The same things were measured in two ways. Each way mixes the same 12 hidden numbers, adds some noise and spreads widely along 7 directions of its own, which tell nothing about the thing.
Some things both ways: the first way, then the second way.
[  7  16  21 -15   2  -3   1  -9 -12   4  -1  14 -15   0  24  -9   9  -2
  -6  22   3  31   0 -25  -8 -15]
[  4  13   1   4  -3 -11  -5  -1  11  -9  25   9  14   0  -5  23 -10   5
   3  11  18]

[ -5 -20   6  -5  -6 -13 -29  -7  -4  14 -22   9 -14  16   1   7  -7  -4
   0  12  -6   0  -2 -11  -3  -2]
[ -4 -13  -3  -8   7 -18  14  18  40   9  31   4  -7  22 -12   2 -21  -3
  -9 -19  20]

[ -4  24   5 -17  -2   7  18  -8   7  -5  -3  13  -7 -27  32  -5   8  -2
  -9  -2  16  10   1  -7  -4   1]
[ 20 -20  -5  -1  27  21  13  -4 -33  28  -2 -14  10  11   8   4  -5  -3
   2  -3   1]

[ -9  -5  -7   0  -5   9   3 -19  13   6 -25  -7 -14   7  -7  25  14   8
  -7  -5 -14 -23  -7  25   1  -7]
[-22  24 -10   5   9 -16 -29  -2  33 -26   2  10  13 -19  -9 -14   9  17
 -15  39   7]

[ -3  11   3   3   5   7  10  -1  -9 -16  21  -4  21   4  24   3  -9  26
   5  13  -9 -27  14 -13  -9  -9]
[ 27  20 -11  12 -20  -5  30   9 -19 -13   4  10   9  18  12  24  19 -36
   6   5 -10]

[  7  -1  12   0  16  -8  -5  -7 -22 -12  20  -7  -4   2  33 -28 -11  -1
   6  23 -14   8  13 -20 -14   4]
[ -4 -13 -22 -11  15 -14  25 -18  -4 -18  -4  -8 -13   5 -17 -26  14  -3
  -4   6 -13]

[  3   1   8 -12  -3  -2 -17   8  -1  -4  -1  -3 -17  -2 -15  12   5  -7
  13 -10  16  -3   1  10   1  19]
[-19  -1  19  14 -26   1 -14  32   5   1   0   2  24  -5   3  33 -34   3
  34  16 -16]

[  8  12  19 -16   3  -1   4   0 -11 -17  20  -5  -7 -16  14  -5  10   2
  21   6  10  21  11  -9 -20   2]
[ -1   7  -7   4 -15   0  27  20 -13 -45  16  -7  -6   7 -29  18  22 -24
  19  14 -36]

[-11 -10  -8  14 -12   8 -10  13   9  19 -18   0  18  -4 -19  16   3  -6
  -5  -5  10  -3  -2  12  -6 -13]
[ 22  29  14   6 -13  24 -18  12   2  17   5   8   9  11  38  15   6   6
  -9 -14  23]

[  3  14  18 -27 -10  15  12 -17  -1 -26  11  -5   6 -11  20  -8   1  13
 -10 -18   7 -25   3 -32  -1   7]
[ 16  13   0  11   0   1   4  15  -1  20  12  -6  17  18  27  27 -30 -24
   9  11   3]

[ 16   7  -7  -1   2   4   6 -17  -4 -26  35 -11  32  10  14  -5   1  21
 -19  20 -14 -25  13  -8   0   3]
[-10  -7  -3   5   7 -33   9  -8  -9 -35  -4  -9  18   4 -27 -45  11  -3
   7   1   4]

[-10  -3 -21  -2   5   7   2  11  22   5 -24  -1   2  -1  -8  12   7   2
  -6  -1  -7  -5  -1   5   4  -9]
[-37  29   7   4  -6   6 -21   9  49 -18  25   5  14 -19  -2  20 -18  21
   5  35  -3]

[  8  11 -12 -11  12   0   1   3  13 -12   7  -5   8  -8  14  -6   3   5
  -5  14   1  12   3  -2   5   7]
[ 13  -2  11   0   2   5  13 -11  -6  17   1   0  20   7  36  23 -18 -10
  11  21  -1]

[ 24  -6 -14  -2  12 -10  17 -25  31 -16   0  -7  -2  23  10  -2   9 -19
  -8  24   1  42 -18  -6  -5   7]
[ 10  -4   0  -1  -6  -6  -8  11  13  -9   1  10  11  -2  -5  16  -2   5
   7  13 -10]

[  6   2  12  -7  -8  -3  -7  -2   1   7 -10 -10  -7   1 -15   7   1  -7
   5   5  16  21  -6  12  -8  18]
[  6  -3  15  -2   5  18   6   6 -12  39  -8  15 -13   1  44  25  -2 -11
 -17  43 -21]

[  0   5   6   2  -6 -13 -11   4   0  20 -14  -6   6   5  -1  10 -10   9
   2  13  -4  -7  -7  14  -9  -5]
[ 13 -12  -7   1   6  18   6 -12 -10  36   0  -3  -1   6   6 -19   3   9
 -15   2   6]

[ 14   9 -21  -8  22   1  16 -12  -7 -27  10   1  -5  17  41 -10   5 -18
  -9  25   6  25   2 -13  -9  -1]
[ 13 -40 -12  -1  -2 -17  17 -17  -8  -7 -20 -13  10  14  -6  -2 -13   1
  22  -8  -2]

[  2 -18 -20  12  12 -19   0  13   4   1  -5  23  -6  14  11  18   3 -24
  13  36   7  37  17   2 -22  -2]
[  4  -1  23  -2   0   4  -4  13  16 -16   9  15  -5   1  -6   7  27 -12
  -7  -4  -3]

[ 12 -11   2   1  10 -24 -18   5 -19   4  14  17 -17  -3  13   7  -1 -13
  13  18  -3  15  10  11 -13   7]
[ 15  19  20  13   6 -10 -39  -8   3 -23  -5   8  21 -12  -1 -12  16  -7
   7   6  22]

[-10  -4  -1   0 -16  -2 -24  29 -18  23   4   7  14 -11 -16  12 -10  -2
  -1   2  20  -5   4  11   0   6]
[  9  10  26   2  -6 -14  -3  20   5   6  13   4  13  23   9   8  11 -11
   4 -27  31]

[ 13 -11  31 -18 -14  -4 -20 -22  20  -4 -13  -1 -31 -14 -19   9  23 -14
  14 -19  13  25 -10  -4  -1  13]
[  8  17   7  -1  23  16 -25  18  -6 -16   9  -6   7  -7   8  20  -3  -3
 -11  32 -22]

[  1  13  14  -6   6  -5 -28  13 -29   0  23  -9  -1   5  -7 -23   0   1
  11  14  12  21  -4 -17 -17  -5]
[-22  -6   6   9 -20  -4   9  -6  -4  -1  -8  -8  21   8  -1  -5   3  14
  17 -15  17]

[  6  -2   7   5   2  -6 -25   1  -9 -16  12  -1  13  17   2   8  -9   4
  15   5  14  -4   1 -18 -16  -1]
[ 20  10  -9   6   7   5  -5   5  -7 -21 -11  -8  27  10   1  -3  32 -15
  -4   5  -3]

[  6   4  10  -5   1   3  -3 -16  12 -17   3 -17  14  17   9  -8  -8  18
  -2   4 -11 -20  -6 -27  -1  -2]
[ 22   9   0  11 -15  17   8  18  26   9  18   8   6  22  11  27  -4 -12
  -4 -23   7]

[  5 -10   0 -14  -7  -3  -9 -21  38 -15 -12 -12  -6 -11 -16   5  20 -10
  12 -19  12  20 -21  -4 -13   5]
[  3   2  -4  -7  20   7  -2  10  25  -5  12 -13   3  13  -3 -17  12  -6
 -10 -10   2]

[  0 -12  -5   4   3 -15  -9  15 -13  26   5   0   8   8   0  -7 -15   2
  -9  27 -20   3  -1   1   1  -3]
[ -4  17   3  11 -26 -18  -5  -1   2  13  11   3  19   8   4   0 -19  12
  13 -11  24]

[  8  -5 -18  -8  -1  -7  19  10  18  11 -18   1   4   6 -13   6  -5 -25
 -15  -3  18  34 -25   0  -4  17]
[-21 -13   2   3   6  -1 -17  10  17  13   0  -8  -1  -1 -28  -6 -14  24
  11  -3  -9]

[ -8 -23   1   9   3 -13 -40   9   6  22 -19   3  -9  14 -30  11  -4   4
   9  10 -10   4  -4   3  -1  -2]
[  0  15  -8  12  -6  14  -1   9  -5  -5   3  -3  25   3  14  19 -10   3
  -1   7  -2]

[  4  14  24 -16   5  -3  -3   4 -21  -8  20  -2 -20  -3  16  -9  11   6
  19  13  -7  -2  12 -12 -12  -9]
[-30  -5  20   0  -7 -10   3 -19   5  11   0   7 -13  -6   2 -13  -6  10
   3   5   1]

[  1  -1 -23 -10  11  -2  -5  -8  -1 -16  21  11  -1   0  23  10   7   7
  -6  -3 -10 -23  -8  -4   7 -13]
[  2  -4  25  -1  25  -8  -5  -1  15  -1  11   5 -16   8   0  17   0 -10
  10 -16  17]

Other things, the second way, with their names:
<157>: [-10 -20 -11  -3   9   9  40   1 -11   5   0  -8 -21  13   4 -20 -19  10
   1  -4 -20]
<548>: [ -5  -2  11   4   4  -6   5 -12   8  27  -7  -8  -2  25  27 -28 -11  10
  -3 -27  25]
<451>: [ 35   0  -4 -11  26   9 -29 -17  13  -6  -9  -4 -14   2  11  -1  27  -4
 -20 -10  14]
<440>: [  5 -21  -9  14 -15   8  30  12  -5  14   1  -3   0  19 -12  16 -24   7
  24 -17 -12]
<352>: [-25  29 -10  12 -32  -5  -7  12  -3  15  -2   8  52 -13   4 -11  -7  21
  19  18  16]
<277>: [-12  19  15   0  15  -9   4 -10  -8  -4  -2   5  11   2  12 -22  24  10
  -7  12  11]
<337>: [-10  30   8  25 -30 -13 -21  22   8  -7 -11  15  33  -4  20  27 -26  12
  27  17   1]
<495>: [  8  31 -13  11  -6 -18  -6  -4  21 -17   9   9  12  -4   7   4 -10 -11
   8  30  -7]
<292>: [-13   9  -9  10   0 -14  10  21 -12   4  -1  -1  -2  17   0  14   2  -8
  -2   3  -3]
<384>: [-15  -7   6  -5   7   1 -22  -4   5   3   2 -10  -8  -9  -6   2 -11  15
  -2  18 -12]
<315>: [ -8 -27  15  -4  15  13  20 -22  15  31  -4  -5 -19  15  42   3 -20 -17
 -16   2   2]
<188>: [ 18   3  23  11  -6  -8 -25  -6 -10  19 -13  -7  29  17  42   5  -9 -12
  -4   7  22]
<466>: [ 42  -1  29   3  -2  -9 -22  -2  23  -3  -8  18  -9  19  11   4  39 -23
 -13 -35  23]
<400>: [-20 -10 -11  -4  -1  16 -16   3  -3  -1  -5 -14  26 -18 -32 -24   3  29
  12   1 -11]
<499>: [-14  -4  10   3  -5   6 -12  -1 -16 -15  -4 -12  11  -3  -9 -14  10  18
   8  -8   9]
<429>: [-14  15  13   3   8  -4  -8  19   0 -17  -3   2  -2   6   3  20   8   7
   9   0  -8]
<425>: [  2  -6  -4   4 -16   9  15   3   1  34  -4  12  -2  -5  18  11 -25  -9
  22   6 -11]
<119>: [  7  20   5   0 -16 -28 -10  28  17 -17  19   5  12  11 -15  24 -14  -9
  25 -17  -7]
<168>: [ 23 -27  -6 -15  19 -44  41 -38  20   8   1  11 -19  30  14 -22   5 -27
 -13 -15  23]
<441>: [  9 -17   0 -12  13 -30  30   4  11 -15   9   8 -20  17 -19  -2  12 -27
  -1  -3 -19]
<118>: [-18 -17  -1  -7   1  16   6   0 -30  10  -8  -8 -13  -7  -3  -8  -7  22
   0   3 -18]
<376>: [-21   3  18  21  17  27 -11   4 -39  21 -18 -11  11  -5  31   0 -25  25
   0  30 -10]
<390>: [ 37  11   7   6   3  26 -31   2 -23  -4   5 -12   8   4  -4  17  32  -1
  -7 -15  14]
<120>: [ 29  17  -1   6 -35 -30   7 -11  26 -24  23   6  18  20   0  -2  -6 -13
  21 -28  32]
<239>: [-16 -28  24   5   3  27  -5  16  24  18   8   0 -17   4 -21   9 -17  21
  11 -35  -9]
<99>: [-55 -15  24 -13  20 -17  -5   8  22  33   9  12 -19  -6 -10 -31 -12  26
 -19   4  11]
<94>: [  5 -13 -11 -15  -2 -20  27  -3 -18  -6  -8  11 -26   8   2   6   1   4
  -2  17 -35]
<232>: [  7  -5  -2   4   8 -12   5 -12 -21   1   1  -9  20   8  -1  -9  -3   5
   1   9  12]
<152>: [-24 -27  12 -15  36   4  -6 -21   6  22 -17  -7   4  -7   8 -55  -6  44
 -17  16  -4]
<458>: [-19  12   2   3 -16  10  12  15  22  -9  19  -1   4   6   8  20 -15  -2
  10   0  -7]
<169>: [  8   2   1   0 -12 -23   9   2  25   7   6   8   5  12   9  -1 -11 -14
  23 -11  20]
<367>: [ 25  -2  21  12 -14   4  -5  26  12 -15  11  -7  25  30 -14  -5  25 -16
  10 -48  26]
<101>: [  3   4 -12  12   6  21  -1  14 -31   1 -17 -19  35  11   7  -1  -4  24
  19 -17  10]
<230>: [  4 -13 -16  -1   5   7  15 -15   9   9   0   5 -19   0   5  -5  -8   4
  -6  -8  10]
<593>: [ 15  22  -3  11  12 -17   8   2  23 -19  13   6  -8  15  12   8  -7 -28
   4   3   2]
<354>: [-29  -7 -32  -6  13  -5  16  -8   9 -38   7 -16 -23   0 -40  -8  22   3
 -16   7 -23]
<364>: [  9 -10   1   8   3 -28  -4 -27 -17 -27 -25  -5  16  10   3 -40  21  -1
  -3  -8  21]
<167>: [-14  -4   0  20   1  39 -11  37  -5 -25   9 -18  10   2 -27  19  -5  10
   4 -10 -14]
<578>: [-33   0   2  -6  -5 -18  19   6  26 -22   6   6 -16   3 -12 -18   7  12
   4  19 -14]
<83>: [ 15 -10  -7  -9 -27 -22   8  -2   1  14   6   5   5   7   2   9 -23   8
  22   3   5]
<433>: [ -3 -16   0   8  12   1  13 -12  -2 -14  -2 -10   1  14 -11  -3  12   3
  -3  -9   8]
<373>: [ -5 -20  -5 -14 -13 -26  47 -10  -2  30  -3   5 -13  15  27 -13 -45   9
  26  12 -16]
<24>: [-19  17   8   3 -10 -10 -10  20  -3   2  16   1 -12   3  -1  21  -6   6
   2  20  -2]
<313>: [  9  13  -9   5 -11  -3 -10   1 -16 -19  13  -6  23  -8  -9   6  14  -4
  -2  37   2]
<481>: [  9  -1   3  -1   5   1 -17  15  15 -19   1  -7  27   6  -8  -8  -5  22
  18 -26  21]
<436>: [ -5 -10   4   4 -11  16  -9 -16 -17  43  -9 -16 -13   7  30   4 -25   9
  -6   9  -7]
<541>: [-13  17 -19  -7  -2 -19   2  -6  -1 -21   6   0  14 -20 -14  -9  14  -7
   9  54 -14]
<512>: [-21  -9  -3   8  13  15  -1  -1  -5  -2  -6  -9   7   2   5   7   2  10
 -22  25  -7]
<529>: [ 15 -42   0  -4  14  -7  34 -17  -6  12 -11   1 -23  24   8  -6 -10   6
   4 -28   8]
<592>: [-18   7  12   1  -1   1   2   2   4  42   6   3  11   6  21 -15 -24  10
  -6  -7  10]

Some of these things the first way, each followed by its name:
[ -2   7  -6   4  -3  -5  -4   3 -18  12   7  -8  12   4  22  -3 -12  13
 -14  34 -20 -34  21  22   4   1]  <313>
[-24 -21 -10  -4  -3   5   6   0 -20   8 -10  16 -12  15   9  24  -6   3
   2   4  -6 -16   1  -8 -10 -13]  <292>
[  8  -2   4  10  15 -23 -15 -11  11 -11   5   6 -13   7   5  -2   7 -14
  21   4   3  19  -8  -9 -29  -4]  <425>
[  5 -12 -13   0   1   5   3 -19  44  -5 -26   6   2  -4 -27  26  35  -9
  -1  -6  11  49 -19   1 -19 -20]  <157>
[ -7 -30 -25  -5   7 -11 -11  17   2  17 -13  -2   0  -2 -15  13  -6  -4
   7   9 -11  24  -8  12  -5   1]  <548>
[  7   5   4  -7  -1   1   2  -5  -6  -2  12  -4  -6  -7   1 -19  19 -19
  -5  17   9  33   3  -3 -14   0]  <499>
[  7   7   0  -1  -6   7  -9  10  17   6 -22  -3  11  -5 -13  18   3  -4
  -2  -2  21  17  -1  14   3   6]  <152>
[  9 -13  -9  -7  -1  -9  -4  -3   8   4  -4 -10  -6  11  -5  -4   2 -16
  -8  11  -9   4  -7   5   6  10]  <384>
[ -7  17   9   1   3   9   2 -20  -3  -4 -10   0 -12  -3  14  -8  15   1
  -7  -7  -2  -8  -5  -6 -14 -20]  <230>
[ -1  -5   0  -1   2   0  -4  -3   1   0  -5  -5   4  23 -15 -12   4  -7
  -9   9  -2  13 -11 -29 -16 -12]  <354>
[ -1  33  25 -15 -21  13   4   7 -14  14  13 -25   6 -31  11 -17  -7  11
 -12 -13   5 -43   1  22  17  15]  <390>
[ 18  12  16   5   7 -13  -1  -7   8 -13  18  -7   4   6  17 -36  -2 -21
   2  20  10  26   1 -28 -18   8]  <400>
[ 20  -4  -2  11  -2   7   7 -16  22  -9  -1  -2  17  26 -11  20  16 -11
  -6   6  14  31 -19 -11  -8 -20]  <94>
[ 11 -18 -11 -14   7  -6  10  -9  20 -10 -10  14  -2  -7 -14  13  14 -13
  -4 -10   8  51 -17 -18 -18   2]  <593>
[ 23  -1  -7  -5  -1  -7  -2  -8  23 -13  17 -16  27  10 -15   0  -4   8
 -10   5   1   2 -16  -3   5  19]  <441>
[ 24 -11 -12 -10  16 -17  28 -13  -4 -17  32 -27  -2  12  33 -31 -16 -15
  -5  36 -22  18   0   3   1  38]  <466>
[  7  -5  15   4  -2  -4  -9 -16   3   2   3  -3 -14   4  -4 -14  19 -18
   1  13   0  25  -1  -7 -14  -6]  <118>
[ -5  -9 -21   8  11 -13 -13  10  -4   0  -4  16   0   0  10  15   0 -14
  10   3   9  10  -1   6 -20 -10]  <169>
[ -4  18  12 -12  -3  12  -2   9 -12   6  18 -18   7 -34   6  -6  -2  28
   2   1  -4 -15   6  19   9   8]  <277>
[ 13  -4 -28  -2   6   4  23 -13   7 -15   9   3  13  16   2  14  22 -10
 -18  25   2  29   0   4 -14  -9]  <364>
[ -1  21  23 -20  -7   2   0  18 -34  24  -4   5 -12 -28  13 -12  -8  -2
 -10  13  15  25  13   7   0  17]  <232>
[-14   8  -1   6   3  22  -7  -6  -9 -12   3  10  10  -5  20   7   5   5
  -2 -15  18  -9  -2 -19  -9 -26]  <101>
[ -1  -2  20 -16  -4   9  -8  -4 -23   1  -5  16 -16  -6  -5  11  12  -2
   0  -3  16  30   5 -16 -12  -4]  <376>
[  1  -4  -7   9   2   5 -20  -4  12  -6  -8   8   4  -1   4  15   9 -10
   2 -10  17   4  -6   0  -2 -12]  <481>
[  6  -3   0  -5  11   1  -7  -3  10  -3  -6 -12 -10 -18  12  11   8   3
  19  -2  -4  18  -5  20  -1  -2]  <373>
